Each new row is followed by what is left after taking away its nearest point in the smallest flat space through zero that holds the last named rows.

K841 (4 x 18):
[[ 17  19  21  21  -9 -26 -23   0 -25 -16   8 -28 -37  34  44   3   5   9]
 [  2  -1  -5  11   3  -7 -22  -7 -22 -53   4  -9 -52  -3 -10  24 -38 -37]
 [  1  39  -4  41   0   4 -22 -46 -27   4 -25  -3 -19  -1   9   0 -28  -9]
 [-34  11  11  -4   1 -20   7   9   0 -16  20  19 -45 -26   2  19   9 -33]]
New rows:
[-15 -18  -7 -37  14 -12  24   3  63 -20  -9  -3  20   7  11  13   1   1]
[-12   6  -5 -13  12 -14  10 -20  46 -18 -21  -9   6  12  24  12 -11  -1]
[ -8  51 -35  17 -20 -14  -4   1   5  -1   6  35 -13 -13  19  26  -4 -16]
[ 14  26 -40   3 -20  -6  -4  17  12  -6   7  21  10   4  13  20  -4   1]
[ 15  29  -3   1 -14  12 -19  12 -23  23  19  14 -50  11 -14  -8 -13  21]
[ 14  16  -8 -11 -12  19 -11  20 -13  26  20  19 -35   6 -26 -10 -10  23]
[ 22  18 -15 -40 -20 -16  -2  -1  12  56   1   8 -20  47  18 -24   0 -21]
[ 19  10 -24 -43 -16 -10  -3  -3  12  41  -1  12 -26  36   0 -17 -16 -36]
[-36 -39 -20   9  10 -20  34  17  -4  17  24   2  30 -13  -7  30  -7 -11]
[-22 -25 -17  28   7 -23  18   3 -20  16  15 -13  22   4  10  27 -15  -3]
[-25  15  16  19  23  22 -38  40 -33 -26  17   5  -8  -5   9 -18   9   8]
[-24  10   9  16  25  33 -33  37 -27 -16  10   9  11  -9  -2 -23   7  13]

K209, 4 rows:
[[ 24  -4  14  39 -13   2 -23  10 -10  17   5 -15 -19   9  10  -8 -25 -11]
 [  3 -32   4   4   7  21  29  18 -12  24 -24  26 -11  -8  -5   8  20 -27]
 [-33 -32  17 -17   8 -36 -21  10  15   7  16 -15  -4  17 -16   0   3 -13]
 [-17  23   2   2  59 -18 -43 -11  26   1  -7 -64  24  16   8   7 -25  -8]]
New rows:
[ 35  14  10 -35  -7 -14 -19 -26 -10 -16   5  27  -4   8  13 -26  -6 -15]
[ 30   5  13 -34  10 -11 -17 -21  -8  -6  -6  23  -3   9  12 -21  -3 -29]
[-12  31  26 -20  12  32 -11   5  12 -15  27   9 -12   1  33   4 -28   0]
[-16  14  30 -23  11  32  -3  13  10  -7  24  19 -18   1  28   6 -20  -9]
[  5 -29  11  26  -9 -21 -30 -19 -34   3  17 -21  31  -1   5  -5 -24 -19]
[  1 -24  -1   8  -4  -8  -4 -24 -35  -5   6  -2  41 -13   2   1  -6 -13]

K693:
[[ 17  -9  13   7  25  -5 -32   5 -32  31  -4  68  18 -38  18 -43   8 -23]
 [-26  23  -2  48 -12 -19 -32  -8 -12 -44   3   3   0 -38  11 -30   6 -16]
 [-28   6   3  10  23 -27  -8 -21  12 -43  30  40  39  -6  36  -6  -5  12]
 [  3 -12  -5  30  25  26 -28 -13  -5  22  38  12 -10  43  47 -50  31   3]]
New rows:
[ 37  28  -3   3 -12 -25 -37  28 -27 -17   1 -10 -14   8 -55 -19   3   5]
[ 33  21  -2  -9   5 -27 -28  19 -14 -19  19   5   3  28 -38 -12   1  19]
[ -9 -43  57  12 -19  14  -6  -8  44  -9  -4  -8   7  21 -19   9 -17  47]
[ -4 -41  60  23 -20  13 -21  -4  29  -2 -12   5   5   0 -19  -9 -13  33]
[-25  23   6  -4   1 -20 -10  29   3  14 -18   2 -25   2  26  42  -8  -8]
[-24  21   6   1   6 -16 -15  27   1  19 -12   7 -26   8  34  33  -3  -8]
[  5  -7  -3 -16  10  38   9  -2  -2  38 -13  41 -41   5   9  13 -32   7]
[-16   8  -7   5   0  26   3 -10   3   1  -8  29 -40  -5  12  12 -33   7]
[ 40  -3  19   5  23   9   8  -9  11 -22  43  22  22  14  31  -7   0  10]
[ 45   5  18   8  -1  10   9   3   2 -20  18  -3   3  -7   2   0  -4  -2]
[ -5  22 -14   0 -13  24 -18 -54 -21 -13  23   9   8 -19 -13  13 -32   4]
[  5  15 -14  -7 -11  34 -15 -51 -23   5  22   7   2  -8 -15  12 -29   4]

K618:
[[ -2   7  -8  11   2 -28 -19 -11  17  -7 -19 -24  -3  11   8  -4 -18  11]
 [ -1 -38  10  12  -7  15   9  -1 -50 -17   6 -14  27 -26  -1  -6 -12  20]
 [ -2   2  16 -15 -60   6 -11 -14 -11 -33  -1   4  14  -5 -23  18  51   6]
 [-10 -30  59  11  10  53  18  -1   9 -21 -21 -15  19 -13   5 -53 -44  -2]]
New rows:
[-19   7 -15  20 -12  16  10  10 -34 -10 -26 -30  -9   8  -8  15   1  -5]
[-19  15 -13  16  -5  21  14  14 -20  -2 -25 -22 -17  13  -7  12   1 -14]
[-11   7   4 -19  30  -1 -47  -3  27  18 -28  35  19   3 -22  -4  -9  43]
[-10  -3   4 -20  26   6 -41   0   7  17 -19  39  26  -6 -25   1  -2  46]
[  1  16  -9 -46 -26 -26 -34  -2  -8 -22   7 -10  20  28 -33  36  19 -15]
[  0  -1   3 -36  11  -3 -15   9  -9  -9   8 -11  21  21 -21  10 -20 -20]
[-37  -6   0   1  -5 -30 -21  21 -17   0  -2  -6   8  -1  32   6  -5 -22]
[-38  -4  11  -5  -8 -16 -15  23 -11   0  -1   2   7  -1  29   2   1 -30]
[ 24 -21   2  -7  27  13   5  10 -19 -10 -13 -18  13 -22 -40 -13  -6 -33]
[ 25  -5  -9 -10  20  -5  -7   5  -5  -9 -17 -19   5 -11 -41  -3   4 -34]
[  1  -9  12   6  -5  28  -5  25 -33 -22 -15   4  14  27  14   2  41  22]
[  2   1   2  10  15  16  -8  27 -15  -9 -19   2   2  37  23  -2  26  18]

K803:
[[ 24  11   5  37  18   6  25  47   7   0  -6 -15  -7  15  34 -14  -2 -30]
 [-20 -17  33 -30 -13 -36 -32   0  31  67   4   6  44  12  74  40 -14  -6]
 [ -4 -28  39 -25  28 -36  11  -4  18  11  -8 -22  43 -10  10  42  32   2]
 [ -6  26  -6  14  21 -36 -26  20  45   0   4 -21  14   8  14  12  26 -16]]
New rows:
[ 11   6   8   6 -42  21  41   7  26  -3  50  -7  12   1 -27  27   2  -6]
[  8   9   6   6 -45  18  33   7  31   2  52  -5  13   3 -22  28   0  -7]
[  5   3   5 -20  -2  -2  -6 -19  24 -22 -17   5  25 -12  -2 -16  29  -4]
[ 10   3   4 -13 -10  10  -1 -11  16 -15 -17  12  17  -6  12 -25  14  -9]
[ 25   9  37 -18   0  -5  -7  -7   1 -16  13   3  -9  -2   3 -25 -35   3]
[ 23  13  36 -17   7 -14 -11  -6   9 -20  13  -3  -5  -3  -1 -21 -26   2]

K866 (4 x 18):
[[ -5  41  12  -9   6 -40 -10 -16   7  -6  14 -26 -45  33  22   2  -5  26]
 [ -5  23 -23  -2  -6   4  -4  -9  25 -30  -7 -50   7  39  19 -33 -14 -13]
 [-40  12  11  35 -15 -47  31  -9 -15 -12  42 -31 -21  39   2 -10 -17  18]
 [-56  16 -43  32 -21 -11  22 -19  29 -21   6 -12  11  33  -2 -34   6 -40]]
New rows:
[ 32  11  34 -21   3 -35   0  32  28 -28   6  10 -32   8  -5 -11   8  13]
[ 20  -5  20  -7  -6 -21  12  35  29 -31   4  17  -9   2 -16 -20  10  -7]
[ 35  14  36  35 -29 -27  10  17  22 -16   9   0 -28  36 -32   9 -35 -28]
[ 44  10  28  25 -25 -11   1  18  30 -11  -6  16 -20  21 -35  12 -25 -39]
[ -1 -30 -18  -6  -9 -31  13 -14  36  31   9   6  21  18  30   6  35 -32]
[ 18 -37   0 -12  -5 -29  11  -5  22  30  13  -9  20  18  34  10  22 -13]
[-11 -31 -36 -25 -25  32  -4 -27  -4 -34  14 -12 -25   1  22  -7 -24  -9]
[-11 -33 -25 -25 -22  23  -4 -27 -13 -22  19   6 -36 -10  17   7 -18   0]

K183:
[[-26  16  13 -13 -20 -20   5  19  -2   1 -45  -6  27  24  49 -13  31  14]
 [  5 -40  19 -41  -8 -21  44  64  12   3  19 -20  28  10  25 -47   8  35]
 [  8 -18 -74 -24   5  -8  21   6  20   1  -6  -2 -18 -22  48  -3   5 -55]
 [ -9  -9  11 -31 -16 -41 -21  -5  -5  25   4 -13  -2  11  57 -40 -28 -55]]
New rows:
[-12 -16   5   4  -2 -29 -23 -28 -22   9   5   0  32  27  29 -14 -10  13]
[ -1 -22 -21  10   9 -12  -7 -24 -13  -1  11   5  24  12  11   1  -3  19]
[-11   5 -21  -4  26  34   9  33  34 -34  13 -16  22 -23 -35  30   6  13]
[-24  14   3 -12  13  10 -18  18  23 -18   7 -21  24  -9  -7  12 -11 -15]
[ 15  -9  28 -32 -35 -30  20  -9 -19  20  18  31 -21 -21 -27  18  27   1]
[ 11  -3  18 -31 -37 -31  20 -12 -18  19   5  33 -21 -21 -16  23  35  -5]
[ 29   9 -14  31   7  29  31  27  12 -33  33   2 -21   6 -14  22   4  -2]
[ 13  20  10  23  -7   7  11  20   3 -21  19  -3 -13  23  15   6  -1 -16]
[ 15 -12  -4  28 -11 -29 -28 -13  12  24  14 -29   9   4  10 -19  24  -5]
[ 18 -11 -12  34  -7 -19 -20 -10  15  18  12 -26   9   0  -1 -10  32   6]
[ 20 -33  -9   7 -20  19 -22   6 -24 -19  -4   7 -28 -35  23 -23 -11  22]
[ 14 -24  -2  11 -23  19 -27   3 -27 -20 -14   8 -24 -30  25 -20  -6  27]

K984 (4 x 18):
[[-29 -12 -12   0 -33  17  11 -35  -8  23 -45 -10  -7  27 -21 -40  44  25]
 [-24   0 -14  14   6  41  14  -1 -31  -9 -14  17 -67  19   2 -48  34 -32]
 [-17  -9 -10 -32  23  13  -5   7 -41  13 -45  43 -36  -4  17 -12  57  16]
 [-32   2 -17 -35  10  56   4  10 -12   2 -31  -2  12  -6 -19 -30  21  16]]
New rows:
[ 16 -19 -36  35  20   0  17  31   2  30  32 -14  13 -31  21  -2  23 -23]
[ 10 -23 -38  31  11   0  18  22   2  38  19 -18  20 -27  15  -7  33 -10]
[  2 -22 -21  -3  23 -17 -18 -28 -10  19 -32 -14 -18  34  12 -15  31 -29]
[  7 -14 -19 -11  32  -9 -21 -13   4   9 -14 -26  10  20   7  -3   3 -31]
[  9  20  -9  30   6  23 -28  -1  -4  -7   4  14  29 -15 -10  25 -25  31]
[  5  16 -11  40   0  22 -24 -10 -14  -4  -4  21   4  -4  -7  12  -9  25]

K715:
[[ -1  -6 -19  47  15  18  -4 -17   7 -35  31  14   1 -21  44  -3  18  -4]
 [ -7  13  18 -58  39  11 -60  22  27 -30  29   4  12  12 -14  27   3  21]
 [ 19   7   2   7  -5  56 -13  -2  -8 -31  -3  18 -46 -12  26  -5  13  -5]
 [  2 -33   1  -3   5   4   0  -7   3  15   9  19   9   2   0  18  -3  13]]
New rows:
[-34  25   6  28 -35   6  21 -32 -14 -16  20  -3  29  -2  -2 -13 -22  31]
[-28  21  16   4 -34  22   8 -26 -14 -15  16   5  18   4 -10  -4 -24  38]
[ -8  -9 -11 -11   6  13 -13 -20 -30  -6 -18  18  21 -28 -31  24  27   9]
[-10   5 -14  -3   3   6  -8 -19 -32 -11 -22   8  20 -30 -30  14  28   2]
[ 12  24   5 -23  21  30  33  10  -8  14 -18  16 -26  35  -8  27 -12 -16]
[  1  23  -7   0  33  11  35   3   1   5   1  12  -3  29   5  25  -7 -18]
[ 26  30  -7 -10  17   2  35  10  20 -19 -23  17 -32  28  34  28  26 -35]
[ 19  15  -8 -13  22 -17  39   8  25  -4 -16  18 -10  33  26  37  21 -28]

K753 (4 x 18):
[[ -8  33  21   0  51 -34 -25  36   8 -33  -4 -21 -24  20 -19   5  -1 -24]
 [ -1  19  26 -33  20  -4  -5 -11  13   9  23   2  -5 -40  21  14 -19  -1]
 [ -9  42 -15  36 -19 -26  -8  -2 -29  -3  -3 -38   2   3  -7  -3  15 -11]
 [  5 -29  -4  15  19  16 -17 -28   8  -8   7  -4   2  24  12 -29  -1  42]]
New rows:
[ 16  28   2   9 -15  10  23 -35  -4   0 -30  27 -28 -19 -14 -21  28   4]
[ 16  28  11   3   4   7  16 -29   4  -8 -28  27 -34 -14 -15 -22  24   4]
[ 20  15 -27 -20  15 -19 -17  11 -33 -27  18 -12 -12  11   0  23  29   9]
[ 24  -2 -29 -29   5  -5  -8   4 -29 -18  19   3  -6   4   6  24  26  15]
[ -6 -22  26  -6 -36  23  -4 -32  34 -30  -3  19  -9 -15  -5  -4  13  27]
[-12   3  27   2 -34   4  -8 -17  25 -37  -7   4 -14 -13 -15   2  18   9]
[ 13 -22 -15 -20 -27  -5  33  17  31  23 -18  29   8  15 -15  32  -4 -36]
[  9   0 -10   0  -2 -17   3 -13  26  14   1  -6   4  17   2  12  -6  -8]

K520:
[[-17   2  27 -10 -41 -45  37   9   3  17 -35  -2 -11  69  -1  23   7 -41]
 [-11  21  49 -30 -52   7  34 -29  -3  18  27  13  -9  31   3  13  39 -61]
 [-28   4 -26   3 -11  13  71 -33   9   9 -13   3 -29  35   3  -3  55 -45]
 [ 16  54  73  21 -74   5  42 -17  27  26   8 -15 -38  32  27   4  20 -51]]
New rows:
[  8 -12  15 -25  19  -4  19  -1  22  19  24  16  25  18  -1  11 -17  -6]
[ 13  -7   5  -7  25   2  24  -1  31  18  18   8  16  12   5   4 -18   2]
[-21   9 -34  16  31  28  13  -4  25  25 -19  -4 -36  -4  10 -12  36 -33]
[-11   5   1  -5  20   7 -26  16  13  25 -10   1 -13  -5   4   1   7 -25]
[ -6  34  20  31 -18 -23   2   1  26  35 -19 -31  25 -36  31 -15  12 -24]
[-21  11  -2   6   2 -26  -5  -1   9  28 -16 -17  42 -37  16 -11  17 -22]
[-21   8 -18  18 -18   3 -21 -15 -17  27  35 -12 -10 -29  11  -4   6  -4]
[-27   0 -21  17 -19 -17 -18  -4 -18  28  17 -14  -8 -11   7   3  -1  -4]
[-22 -33 -16  31 -30  13   0  -5 -24  19  22  -1 -29  30  21  -1  15  28]
[-18 -35  -7  24 -31  10 -14   0 -28  18  28   1 -21  25  19   2   6  33]
[ 34  19 -24  20 -13  31  26 -35 -33 -30  27  23  25   8   2   3  -3 -21]
[ 36  13 -21  25 -13   7  16 -15 -32 -30   7  17  29  21   0   9 -24 -11]
